The same things were measured in two ways. Each way mixes the same 9 hidden numbers, adds some noise and spreads widely along 6 directions of its own, which tell nothing about the thing.
(in the rows, 128 means zero)
Some things both ways: the first way, then the second way.
[116 151 124  99 103 139 116 139 113 151 125 105 136  95 102  88 121 167
 141 139 138 130 115]
[159  76 115 114 173 143 147  92 103 136 135  89  59  73 108 156 129  65
 202]

[100 191 136 135 103 159  79 167  84 156 121  97 158 111  82 144 106 140
 142  75 160 112 122]
[120 150 120 111 187 135 124 159 157 152 103 121 148 144  86 177 120 160
 137]

[151 102 111  91 158 105 157 143 169 163 114 126  96 134 162 117 124 107
  95 161  88 125 117]
[106 121 169 167 134 135 131 115 118 158 144 108  68  86 127 153 114 126
 147]

[187 115 132 168 123 135 138 185 158 127 128  54 129 130 151 154 102 114
 167 152 108 116 101]
[174 130 132  66 104 137 138 177 139 129 117 166 145 108 119 116 176 154
 104]

[117 150 137 113 109 145  80 153 130 130 119 135  76 129  87  95 119  99
 194 184  81  75 153]
[127 132 114 115 106 141 112 153 119  97 153 139 150 119 149  88  97 119
 142]

[102 194 172 139 141 136 119 107  81 182 142 207 113 134 152  97 109  96
 108  36 189 121 147]
[118 134 116 144  73 102 162 129 126  99 141 100 140 148 187  93 158 135
  80]

[115 155 126 123 106 131  99 140  99 132  97 131 112 127  63  85 150 140
 170 154 164  99 129]
[104 127 125 139 151 129 131 142 112 179 122 131 116 111  99 170 129 116
 119]

[132 101  84 151 145  90  95 145 178 139 124 105 134 127 163 136 100 109
 150 123  91 103 153]
[145 107 102 113 164 184 160 164 130 150 145 125 100 152 129 107 102 109
 186]

[ 97 110 125 173  83 146 122 155 139 144 107 151 118 158 164 105  90 111
  94 141 145 107 120]
[ 99 135 100 130 147 105 162 143 124 127 112 117 118 100 124 173 142 165
 119]

[ 73 152 163 138 143 130  93 164  68 187 104 149 143 137 120 124 139 102
  74  80 139 145 122]
[ 90 164 129 165 189  64 146 133 158 113 157 125 108 117 106 153 124  97
 106]

[135 106 151 110 187  46 146 132 191 179 142 165  79 145 130 155 102  67
 117 139  70 116 134]
[157 106  95  92  40  84 132 122 111  87 129 210 151  84 123  56 173 148
 111]

[100 111 163 135 178 109 153 133 118 153  84 208  71 162 162  98 134  59
  97 126 140 111 117]
[104 114 101 120 109 104 146 134 128  91 135 123 168 134 172 104 136  99
 109]

[142 150 122 136 104 121  74 157 134 150 143  73 136 112  94 103 126 152
 195 158  93 119 150]
[149 113 154 147 141 119 142 163 157 138 159 155 132 136 125 106 134 115
 127]

[146 120 138 139 145 113 111 133 137 171 140 153 150 127 136 101  87 118
 113  57 149 126 121]
[125 102  89  92 120 170 118 117  94 156 118 108  78 113 153 115 129 165
 212]

[207 201 131 102 130 125  91 136 131 145 150 111 105  64 108 136 146 116
 173 117 160  89 159]
[165 116 118 127  80 191 117 187  91 132 130 139 153 146 148 116 139 161
 113]

[129  93 138 179 164  73 137 150 161 168 141 118 138 158 188 171  99  75
 116  87  88 135 144]
[177 143 153  94  98 146 123 129 136 125 129 160 117 127 123  95 145 133
 109]

[102  80 109  70 220  72 119 143 147 157  58 192  85 170 115 125 160  38
  87 140  76  91 130]
[112 123  81 104 134 149 113 145 120 118 152 135 161 127 133  89  58  98
 182]

[ 79 156 149 123 103 125  96 129  82 179 132 160 141 162  96 110 132 112
 117  84 122 122 163]
[132 131 143 113 130 136 136 126 142 131 121 112 112 111 124 133 126 150
 145]

[ 75 156 131 132 133 119  97 148  76 162 100 128 142 109 109 150 140 120
 100  75 165 117 141]
[125 163 104 105 157 168  79  73  68 142 108  92  98  96  76 184  78  77
 145]

[169 138 154 100 175  99 190 143 169 147 135 115  80 102 166 130 115 109
 145 174 108 143  80]
[195  86 225 142 114 153  79 107 131 136 122 133 127 101 106 144 140 112
 137]

[154 149 138  93 158 110 115 133 134 192 145 143 134  87 135 138 103 116
  81  61 140 125 130]
[154 114 162 161 145 132 130 122 147 124 134 111 131 143 152 139 134 142
 135]

[151 138 121  97  87 134 111 149 107 168 139  65 158  95  90 110 146 175
 127 137 117 139 137]
[148 113 160 145  94  66 146 108 148 111 126 135 158 108 144 122 173 136
  79]

[105 105 169 148 155  83 161 129 158 144 113 203  80 187 143  98 110  61
 135 159 113 123 104]
[106 125 114 153  68  85  91 102  91 122 132 139 173 123 163 117 149 141
  89]

[ 94 176 128 119 106 139  79 151 130 167 138 124 100 103  98 160  81 116
 135 102 113  76 166]
[102 173 121 141 141 128 115 114 112 122 123 118 124 116 110 163  96 132
 102]

[109 196 128 137 128 126  98 144 141 167 167 104 103 141 136 159  85 110
 180 103  74  98 174]
[143 146 165 131 141 160 164 168 149 138 157 118  76 120 110 121 115 107
 121]

[ 81 151 129 126 143  89 115 117 159 137 131 184 108 143 141 144  95  75
 143 108 117  97 141]
[166 119 117 125 159 209 102 127 103 143 119 103 107 148 101 148  86 129
 192]

Other things, the second way, with their names:
j850: [159 124 216 142 138 157  78 113 159 158 109 141 140 133 100 150 107 165
 145]
j338: [102 155 172 121  90  90  68  93 131 155 120 154 178  97 135 129 110 146
  92]
j572: [ 93 128 128 155 119 118 125 166 115 154 135 124 109 107 132 151 148 180
 126]
j246: [180 106 229  38 132 195 139 156 216 153  59 155 169 140 105 127 132 179
 145]
j496: [ 83 140 102 130 159  95 144 127 146  98 133 108 129 136 139 132 125 106
 132]
j399: [125 185 125 187  84  82 114  51  88 136 171 131 103 129 143 102 109  88
  59]
j965: [172 151  68 150 138 136 132  94  58 130 163  95  79 108 118 144 115  87
 130]
j626: [111 135 118 109 105 113 126 126 120  96 102 145 148 120 134 134 157 126
  89]
j734: [203 114 124  55 104 178 164 149 130  85 127 117 101 113 153  89 153 132
 154]
j724: [ 75 146 122 171 164 128  76 130 121 125 108 121 172 190 155 170 129 131
 102]
j573: [ 97 133 109 150 164 188 137 158 106 165 123  73  92 179 161 163 122 141
 148]
j647: [ 99 127 112 136 155 151  82  65  93 153 103  85  97 150 156 161 122 132
 170]
j880: [135 114 150 116 185 186 134 136 146 152  94 126  72 135  78 168 123 147
 183]
j753: [129 142 128 132  77 138 128 146 111 125 121 128 147 148 163 118 159 153
  74]
j601: [154 171 168 129 139 123 130 102 143 159 133 142 116 142 112 134 133  93
  72]
j763: [144 115 118 151  89 114 104 116  92 122 128 151 117  89 115 133 147 177
 136]
j86: [121 147 103 166  71  92 132 135  95 118 195 125 138  85 132  86  85 104
 109]
j477: [194 111 123  80  83 163 168 106 109 107 134 121 111 120 149  81 143  65
 110]
j680: [ 82 149 104 151 104  91 120 156 133 132 156 137 163 132 117 104 103 136
 114]
j607: [179 105 142 144  98 123 107  68 109 118 135 144  97 108 136 104 139 147
 160]
j123: [106 141 117 146 152 134 109 121 127 120 106  98 132 156 128 161 127 163
 138]
j901: [110 159 128 158 148 156  87 130 124 130 118 115 142 173 105 153  93 138
 125]
j519: [104 109 131 123 129 114 125 139 127 153 127 139 141 107 131 135 132 121
 133]
j768: [ 99 186 170 125 144 146 163 161 154 187 129 132  62 110  77 152 114 152
  99]
j471: [ 84 144  93 136 133  74 131 135 158  78 139 138 182 169 155  95 123 113
 104]
j377: [140 129 141 138 146 161 140 172 140 115 134 124 137 187 167 125 152 104
  95]
j381: [ 80 149 102 145  99 103  96 122 114 109 148 150 163 120 129  97  77 120
 126]
j821: [169 100 168 127 111 171 101 120 108 120 113 119 112  99 122 146 129 137
 152]
j746: [200 131 157  93 108 124 149 107 155  81 120 123 137 134 142 104 168 115
  93]
j202: [119 112  95 134 104 119 139 139 102 127 148 132 121 120 169 105 145 125
 130]
j820: [122 114  85 118 133 125 123 156 111 119  98 164 126 138 116 146 185 170
 127]
j720: [118 126 200  88 196 185 126 127 170 180  78 110  78  96  88 196 101 170
 189]
j718: [120 103 106 132  96 117 125 182 116 102 136 140 186 124 169 118 151 161
 116]
j173: [127 112 152 124 133 108 135 171 162  97 147 144 169 139 170 105 149 105
 109]
j5: [118  66  49 139 138  82 186 130 102  73 187  94 125 103 189  85 134  28
 167]
j637: [105 107  79 110 118 109 165 106 108  87 146 104  85  95 164  98 138  85
 160]
j937: [ 82 136 127 106  91  78 169  96 131 111 138 103 131  74 161 110 118  81
  93]
j972: [156 128 111  83 135 156 171 144 162 128 111 154 108 152  83  94 131 132
 152]
j189: [ 57 116 105 113  90  59 174 145 140 146 126 183  96  67 111 104 167 163
 124]
j150: [136 114 116  87 148 117 126 114 130 125 123 132 149  91 125 135 114 101
 153]
j606: [122 163 126 172 125  77 120 123 129 121 153 119 184 142 115 137 114  92
  58]

Some of these things the first way, each followed by its name:
[157 110 168 156 185  96 160 150 168 171 116 191  73 166 200 125 111  43
  79 132 123 124 102]  j718
[129 127 145 121 131 106 104 144  94 200 120 126 121 136  83  86 154 148
 103 122 126 137 149]  j189
[100 171 103 141 128 140 105 137 137 112 114 111 121  73 146 125  77 142
 182 106 173  93 117]  j972
[109 140 133 120 154 104 115 148 182 182 153 131  79 139 146 120  68 110
 145 150  46 114 145]  j5
[129 128 128  87 170  88 160 135 152 148 118 132 112 110 151 175 122  84
 108 113 114 115 115]  j880
[129 108 117 140 185 103 149 147 142 132  86 129 121 124 149 149 105  92
 117  86 164 107  98]  j601
[ 93 113 152  95 163 109 163 130 153 151 112 197  61 168 148 117  95  55
 121 146  79  98 117]  j637
[133  91 165 140 123  59 138 150 139 148 138 127 146 165 131 178 167  64
 119 153  74 148 135]  j820
[131 129 135 167  75 114 120 143 147 124 153 103 117 171 143 139 120  97
 200 168  75 103 169]  j753
[ 73  89  95 146 103  81 109 159 119 138  98  80 178 199 140 152 194 101
 117 182  52 151 151]  j606
[125 100 131 127 168 138 134 164 131 152  73 152  93 116 128  95  94 112
  90 118 163 101  85]  j150
[160 154 137  83 148 125 124 140 129 173 152 125 121 117 130 173 110  81
 117  68  94 100 154]  j734
[149 138 138  59 163 115 144 113 183 142 130 193  86  71 115  96  66 112
 124 120 159  95  82]  j607
[110  91 151 117 119  92 106 129  71 173 122 141 192 138  93 122 168 111
  90  67 129 152 148]  j647
[142 171 103  72 171 125 116 146  80 175  95 105 139 122  94 162 178 111
  94  62 147 107 145]  j768
[ 98 151 126 113 170 132 133 142 128 214 128 140  64 148 130 132  68 118
  93  76  97  92 161]  j937
[109 138 158 172 100 125 148 132 171 133 147 165  73 134 186  98  67 101
 162 171 127 109 124]  j821
[115 122 154 110 132  92 154 125 185 138 125 201  84 158 136 106 102  72
 125 176 112 113  95]  j763
[ 90 162 148 137  91 130 108 145 124 154 158 117 146 130 130 154  94 111
 141 103 104 122 141]  j123
[134 147 190 112 171 114 127 153 105 176 127 160  77 150 102 122 134  62
 145 123  88 112 138]  j173
